There are 9 hidden switches. A switch that is on adds its own fixed numbers to the row, and there is some noise. The rows also spread widely along 11 directions, which tell nothing about the answers.
Known rows, each followed by its switches (1 for on, 0 for off):
[  9  18 -27  12 -27 -18  10  16  20 -27   7  15   9 -19 -12  21  19   5
  -2  31  25  23  -2 -30 -13   3  -3 -10 -17 -11  -3  -1  17  -8 -13  16
  23  13  -7] : 1 0 1 0 0 1 1 1 1
[-19  16  31 -13  10  -5 -20  53   3  25  55  19 -45  22  -3  31  -7 -11
   4  14 -66  40 -31  -6  31  -2 -40 -15 -16   8  -5   5 -29  13  43  46
   7   3  -7] : 1 0 1 0 1 0 0 1 1
[  2 -17  25 -81 -18  10 -15  34  40  22  37  42 -22  17 -32   8  -9   0
   1  10 -15 -26 -48  17  -8  -4 -29 -20 -30  29 -32  -1 -16  56  40  52
  15  22 -25] : 1 1 0 1 0 1 0 0 0
[ 36   2  29 -39  11   6 -33 -39  35  22  23 -26   0  16  37 -19 -40 -29
  36  40  -6 -44 -16 -15   4  -3 -13  15  -3  -7  28  10  25  63  27 -58
   3   9 -18] : 1 0 0 0 0 1 1 0 0
[ 14  15 -27 -21  30 -35 -54 -44  74  -6  23 -15  21 -44  42  -4 -39 -22
  -5  12  14  16   5 -23   9 -62 -12  12  -2 -12  11  16  29 -44 -43  51
  16 -60  36] : 1 1 0 1 0 1 0 1 0
[ -5  25   5  -6   3   2  -9  -4  15 -18   8 -12  17  14  -1  11 -10   7
 -10  24  40  29  10 -25 -10   6 -16  12   9 -13 -13   2   3  -4 -20  -5
  10 -23   3] : 0 0 1 0 0 1 1 1 0
[ 28  11 -29  51  -4 -40  -7  24  36  -5  15  -7   5 -22  14  25   8   3
   2  57  -6  24  32 -47  11   3  -3  12 -13 -36  38  13  21 -41 -13   8
  -3  22   6] : 1 0 0 0 0 0 0 1 0
[-12  25  24  32 -26  -3  36  55 -30 -30   0  14 -15  11 -28  43  20  -1
 -10  10   0  70  14   3   3  24  -9   2 -28 -11 -22 -16 -11  -9  18  32
  39   1  -3] : 1 0 0 1 0 1 0 0 1
[ 11   2  38 -12   7   2 -15  13  25  34  41 -12 -25  25  17  34 -26 -34
  36  39 -53   1 -27  -7  17   1 -33   7 -16  -2  14  -2  12  48  35  -1
  24  28  -3] : 0 0 0 0 0 1 0 0 1
[ 10  52  71  28 -15  -4  18 -13 -69 -17 -38 -28 -30   2  72 -13 -47 -63
  36  17  18  22  40  38  20   3  -9  27 -27 -14  28 -18   8  17  36 -41
  43 -37 -21] : 0 0 1 1 0 0 0 0 1
[ -4  15   4 -11  13   2 -10  -1  -5  -7  16   0  -1  -4  15   3 -19 -16
   5  -5  -1  35   0   3  27  -5   9   8   3   5 -10   0  -3  -4  10  12
  10 -25   5] : 1 1 0 1 1 0 1 0 0
[ -8   0  19 -15 -27  -3  -6 -18  26   3 -19 -12  18 -21   8   7 -19 -15
   1  21  22   8  -7   6  -7 -21   8  -3 -17  -5   2  -5  28 -15 -10  35
  12  -8   6] : 0 0 0 1 1 0 0 0 1
[  6  38 -13 -14  23 -26 -25 -11 -16 -29  17  18 -21 -11  11 -37   0  -7
   6 -17 -16  20 -13   3  17 -29 -11   1 -11   1  19  20 -19 -15  14  28
  -3 -54  -8] : 1 0 0 1 0 1 0 1 1
[  0  -7  -4  -2 -23  21   9 -28  19  -3 -12   5  31  -8   5   9 -13 -16
   7  -4  23  17 -33   5  12  -4  32  -2  -6   4  -7  -8  33  11   4  -9
   4  16  10] : 0 0 0 1 0 1 1 0 1
[ -3  -7  31   4   5  57   3 -21   0  15  -4  -1  27  45   0   0 -22  -4
  16   0  -6  35 -45  12  32  23  38   9   9   1   4  13   3  14  48 -37
 -31  27   1] : 0 0 0 0 0 1 1 0 1
[  1  -3   7 -14 -55 -14  -1   6  39 -26 -27  -4  28 -14 -32  -3  23  27
  -7  66  33  -5 -23 -35 -52  15   3 -24 -16 -22  12  12  34   7   1 -14
 -26  35 -30] : 1 0 0 1 1 1 1 1 0
[ 25 -12   4 -50   0  23  -9  29  33  21  20  50   5  38 -36 -20 -11  32
  -1   8  26 -19  -5  13  17  14  10  21 -19  16 -19  13 -33   0  33  58
 -10  15 -22] : 0 0 0 0 0 1 0 1 0
[ 32   1 -29 -44 -18   4 -22   5  14  -4  13  24   4  19 -18 -60   1  33
   8  -2  25 -49 -22 -23   2  29  11   6 -12   9  23  21  -1  42  27 -32
 -37   7 -38] : 0 0 1 0 1 1 0 0 1
[-23  18  93 -28 -26   2  12  25 -15   3 -22  -4 -25  22  13  17 -35 -19
 -22  24  25  17  27  38  -7  -3 -36   8 -40  -1 -25 -19 -19  -3  28  48
  49 -41  -8] : 0 0 0 0 0 0 0 0 0
[  8  50 -26  16  49  -4  -6  24 -32 -30  37  -1 -10  12 -36   9  36  11
  46  37 -32  55  12 -25 -10  12  -8   9  34 -16  19  32 -33 -23  -4  18
  -7   5 -30] : 1 1 1 0 1 0 0 1 1
[  2  -2  -4 -31  -1  34   3 -26   8  -3   7  19  20  -3 -13   4 -11 -14
  17 -31  11  11 -45  26   5 -18  28  -9   7  23 -27  -5   6  20   2  19
   6   4   1] : 1 0 0 1 0 1 0 0 1
[ 10 -16  23 -28  -3  52  -7  10  42  31   8   4  29  49 -30  -4 -15  21
  10  35  21  17 -10  -1  23  39  30  24  -3 -13   0  19  -9   9  44  12
 -30  36 -13] : 0 1 0 1 1 0 1 0 1
[  5  12  25 -12 -39   6  18  17 -16  -6  -5  13 -13   2   5  12 -11 -28
  20   8  14   0 -19  17  -1  10  -7  -6 -26  10 -10 -22  15  47  25  -8
  32  18 -21] : 0 0 1 1 0 1 0 0 1
[ -4  12 -18  30  -3   4   7  -1 -10 -25  -5  18  21  -2  -5   9   9  -9
  -4  -7   4  63 -17  -4  30  -5  31   0 -12  -5   3   7   1 -40  10  21
   1  -5  14] : 0 0 1 1 0 1 1 0 1
[ 13  11  -3   6  11  18  -2 -15   9  -6   5  -8  26   8  -7  13  -3 -15
  30  18   6  29 -13  -6   1  -3  16  11   8 -11   7  10  11  -4  -6   4
   4  16  -1] : 0 0 1 1 0 1 0 0 1
[-26  11  36   0 -19  18   6 -11   8 -15 -21   0  16  -2  -8  20  -1  -8
  -2  14  -3  52 -44  13 -16 -18   5 -25  -7  -5 -13   5  10 -13  12  24
  -6   3   2] : 1 0 0 1 0 1 0 1 1

New rows. What belongs after each?
[ -4  -5  18 -29   3  -2 -35   1  33  17  33   3  -8  14   9  -2 -17  -4
   6  24 -42   3 -53 -22  13  -6 -12 -14  -5   6  11  17   9  27  35 -12
 -25  11  -9] : 1 0 0 0 1 1 1 1 0
[  4  15  41  10   1 -24 -16 -29  20 -16 -20 -32  16 -34  32  26 -27 -39
  19  56  -6  28  12  -4 -18 -49   3   1 -21 -13  17   6  36 -48 -17  35
  40 -26  13] : 1 0 0 0 1 1 0 0 0
[  5 -10 -18 -47 -19  12 -13 -10  45   0  17  20  15  -2 -18 -13  -7  13
 -19 -23  31 -13 -32  -5   0  -6   2  -7 -12   9 -19   0   7  27  -1  20
  -5 -10   4] : 1 0 0 1 0 1 0 0 1
[  2  28  -3  76   3 -16  -2  25 -16 -26 -17  11   5   4  47  -9 -31   0
 -32 -23  15 100  37  -7  82  17  29  40 -23 -18  17  11  -4 -83  29   3
 -16 -53  36] : 0 1 0 1 0 1 0 1 0
[  4  51  29 -15   4  -8   4  40 -34 -44   2  16 -20  26 -44  -9  27  14
  23  56   6  48  19  -2 -24  23 -18   7 -16 -17   5  22 -42 -10  35  38
  18 -15 -48] : 1 1 1 1 1 1 1 1 1
[  4  -8 -36  31 -58 -26  26  21  23 -11   6   9  10 -41  19  48  -6 -20
 -13  -2  31  13  -3 -27  19  16  10  -3 -21   4 -20 -44  62  26 -25 -23
  40  27  25] : 0 0 0 1 0 1 1 0 0
[-18  52   9  26  25 -22 -21 -23 -32 -48  -6 -18  -2 -13  39 -10 -17 -16
 -13 -15   0  66  -1 -15   7 -29 -16  -3  10  -9   9  14  -4 -43 -12 -15
  -3 -77  16] : 1 0 1 0 0 1 0 1 0
[ 17  11  -6   3  37  20 -27 -53  37  11   7 -21  37  -7  33   0 -46 -22
  37   9  13  26  -3  -5  24 -29  37  33  24  -1   9  11  32 -32 -23  15
   2 -18  26] : 0 0 0 0 1 1 0 1 1
[-15  32   0  19  -2   0   0   5 -37 -19  18 -18 -19   5  29   6 -15 -24
  18 -19 -23  47 -27 -16  31  31  -5   7  12   6   4 -13  22  48  25 -68
   2 -16   5] : 0 1 0 1 1 1 1 0 1
[ -2  15  20  13 -31  10  27  81 -46 -17   2  37 -23  49 -35  -4  11  35
  -6  -4  13  37   9   3  24  73   5  19 -16   5 -16  -6 -32  20  55 -15
 -19  16 -35] : 0 0 0 1 1 1 0 1 0
[-21   4  24 -41 -22   1 -22  -7  19   4  -5  -1  -1   2  10 -22 -24   4
 -32 -15  19   0 -19   4   7  -9 -12  -6 -19   1  -6   0   3   6  13  23
 -10 -44   6] : 0 0 0 1 1 0 0 0 1
[ -6  17  28 -15  -5  16 -17 -16   2  -8  -7  -9  10  22  15 -19 -24  -8
 -12  -9  18  24 -18   1  13   1  -5   6 -10  -7   5   9  -1   7  22 -13
 -10 -34   4] : 0 0 1 1 0 1 0 0 1
[  7  28  -6   9   7  16   1  -9 -18 -30  -2 -10  15   4  -2 -14  -3  -1
  25  -4  12  40  -3  -6   6  18  26  15  16  -5   8  11   9   3   9 -32
 -11 -13  -8] : 1 1 0 1 1 1 0 0 1
[ 16   2 -54  -3  13   1  -7   5  16   6  39  15   1  -3 -16   0  16   7
  25  -1 -27  -2 -33 -23  14  13   4  -2  18   4  19  17   5  22   5 -10
 -24  34  -8] : 0 1 0 0 0 0 0 0 1
[ 16  -2  -6  -3 -39  -6 -18 -22  26   6 -21  -8  10 -20  38 -34 -23 -10
  13  23   7 -22 -34 -17   6   2  17 -12 -17  -5  46  18  41  16  24 -49
 -36  18 -16] : 0 1 1 0 1 0 0 0 1
[  3  20   6 -51 -13  35  14 -21 -16  -7  -5  -4  17   4 -14  -9 -16  -9
  29 -13  64 -20   1  24 -23  10  10   9  22  16 -35 -21   8  49 -22  -4
  21  -9 -24] : 0 0 1 1 1 0 0 0 1
[  9   9  27 -27 -17   8   8 -30  -9 -19 -38  22  19 -15  25 -21 -40 -26
  -4 -16  68   7  21  49  19 -28  37  23 -32  18 -24 -15   5 -31   5  49
  45 -48   6] : 0 0 0 1 0 1 1 0 0
[ 43 -18  -6 -21  -8   9  -3 -26  54   7  -1   8  40 -14  -7  10 -11  -9
  31  53  31 -22   0  -3 -13 -18  36   9 -15  -4   6   9  30  -8  -8  25
  21  39  -9] : 1 0 0 0 0 1 1 0 0
[-12  21  62 -15  -1  19   2   4 -19   6  -7  -5 -21  11  26   8 -39 -32
  15   5  -9  35  -3  34  17  -5  -1   5 -15  11 -10  -4  -6   4  41  21
  27 -25  -7] : 1 1 0 0 1 0 0 0 1
[  4  27  36  16  -6  29  15 -34 -68 -18 -49  -2  -2  14  39 -52 -28 -21
  24 -25  10  15 -12  44  29   9  38  10  -2   6  29  11  -6   2  54 -58
 -27 -19 -23] : 0 0 0 0 0 0 0 0 1
[ -6 -20  30 -11 -56  40  31  31  27   4 -27  20  33  17 -38  28   0  22
 -30  22  57  15  -6   9 -17  28  20 -13 -20  -4 -37  -8   0   0  13  19
  -6  43 -14] : 1 0 1 0 0 0 0 0 0
[ 27  45 -17 -32  55  -4  -9 -14 -48 -17  35  17 -22  12 -10 -25   8 -20
  56   7  -9  -8  18  14   7 -15  -8  22  11  10  14  15 -43   7   6  32
  34 -28 -33] : 0 0 1 0 0 0 1 0 1
[-17  -3 -30 -41 -10   8 -10   8  14 -12  27  20  10   1 -62  12  40  22
  15  11 -27  -3 -76 -27 -44  -2 -10 -43  15  19 -10  15   4  28  -9  18
 -22  36 -22] : 0 0 1 0 1 1 0 0 1
[  8  27   4  10   3  -2   7   3  -2  -1  17 -12 -10 -11  16  27  -9 -26
  47  43 -10  27   3  -8   2   6   1   7  10  -7   6  -4  20  18   4  -8
  26  21 -15] : 1 1 0 0 1 0 1 1 1
[  5 -16  40  -9 -24  28  -6 -12  30   2 -38   4  41  22 -16 -15 -10  14
  12  57  18  17 -29   4  -7  11  43   1 -14 -13  17  27  12 -23  38   2
 -44  39 -21] : 0 0 0 1 1 1 1 1 0
[-23  -6  16 -26 -38  18  16  37  -9  -5   7  23   1  11 -38  32   8   8
  -1   0   1  11 -48   0 -21  18  -4 -28  -4  29 -40 -16   6  37   9   7
   6  32 -17] : 0 0 1 0 1 1 0 0 0
[ 14  23   9  -8  12  13   7  18 -25  -6  19  14 -12  21   0   1 -18 -17
  36   1   5  32  13  17  38  23  17  34  -8  12  -9  -7  -9  15  33  15
  34  -9 -11] : 0 1 0 1 1 1 1 0 1
[  1  33  44   1 -10   8  21  50 -43 -22  10  -3 -27  39 -32  16  14   8
  22  30  -9  29  13  -4 -14  49 -20  11  -9  -6  -5  -5 -19  36  38 -15
  22   7 -38] : 1 0 0 0 1 1 0 0 1
[  6  33 -21 -27 -16  -6   5   0 -24 -43  -6  33   0 -17 -12 -31   8   5
   7 -16  47  12   1   8  -4  -3  18  -1 -12  14 -16  -2  -8   1  -1  24
  17 -32 -25] : 1 0 1 1 1 1 1 1 1
[ -3  18   2  21 -30 -14  27  30 -42 -46 -18  22   0 -23 -24  20  26  -5
  13  15  -2  35  -9   0 -22   0  17 -23 -18  10  -7  -2   6 -21   3  13
  19  14 -23] : 1 0 1 0 1 1 0 0 0
[-23  18  23  -4 -17  -3   0   1 -19 -35 -22  -4  13  -3  -8   6  -2   2
 -12   6  16  33 -17  -5 -23  -7   1 -15  -4   5 -11   2   6 -22  -7   6
   1 -26  -2] : 0 0 1 0 1 1 0 0 0
[ -7  10 -27  30  15  -8   4  21 -15 -20  12  13   5  -3 -23  19  25   5
   5   7 -32  58 -16 -10  15   4  10  -4  10  -9  12  19 -12 -41   3  22
 -21  13   3] : 0 1 0 1 0 0 0 0 0
[ 33  14 -35 -35   6  12   3 -25  -7 -15  21  18  -1  -8 -11 -20   8 -12
  59   7  -3 -31 -37   2 -12   4  17  -5  13  20  10   8  13  61  13 -35
   6  33 -37] : 1 1 0 0 0 1 1 0 1
[-25  49 -29  33 -25 -59   1   6 -55 -44  -2   4 -42 -56  56 -13  -5 -26
 -11 -46 -15  32  -9  -9  28 -12 -19 -14  -9  10  17 -22  25   1  -9 -23
   8 -60   9] : 0 0 0 1 1 0 0 1 1
[ 24  17 -63  12  23 -14  -5  26   8 -32  19  38  26   3 -54  -3  39  43
   2  18  20  30  17 -30  -3   4  18  13   6  -7   5  30 -28 -64 -24  56
 -16   6 -10] : 0 0 1 0 0 1 0 1 0
[ 10   7   4 -18  -4   5  -1 -36  -9 -23 -21  -1  21  -4  -3 -21  -2  -6
  22  20  16 -13 -23   3 -24  -9  18  -4   3   4  15  14  14   7   7 -24
  -8   4 -20] : 0 0 0 0 0 1 1 0 0
[ 17   5 -12  35  16  40  10 -26  21  19  10 -11  32  -1  28  27 -32 -22
  29  -6  15  41  -2   2  41   3  45  24  27  -7  -4  -5  25  -7 -10 -20
  -5  28  19] : 1 0 0 0 0 0 0 1 1
[ -7  35  25  34  -7  -5  15  11 -37 -31 -25  12 -11   4  13   1  -1 -18
  18  26 -12  70  -8  18  20   7  13   6 -21  -9  19  12  -5 -31  46   9
   6  -7 -10] : 0 1 0 1 0 1 1 1 1
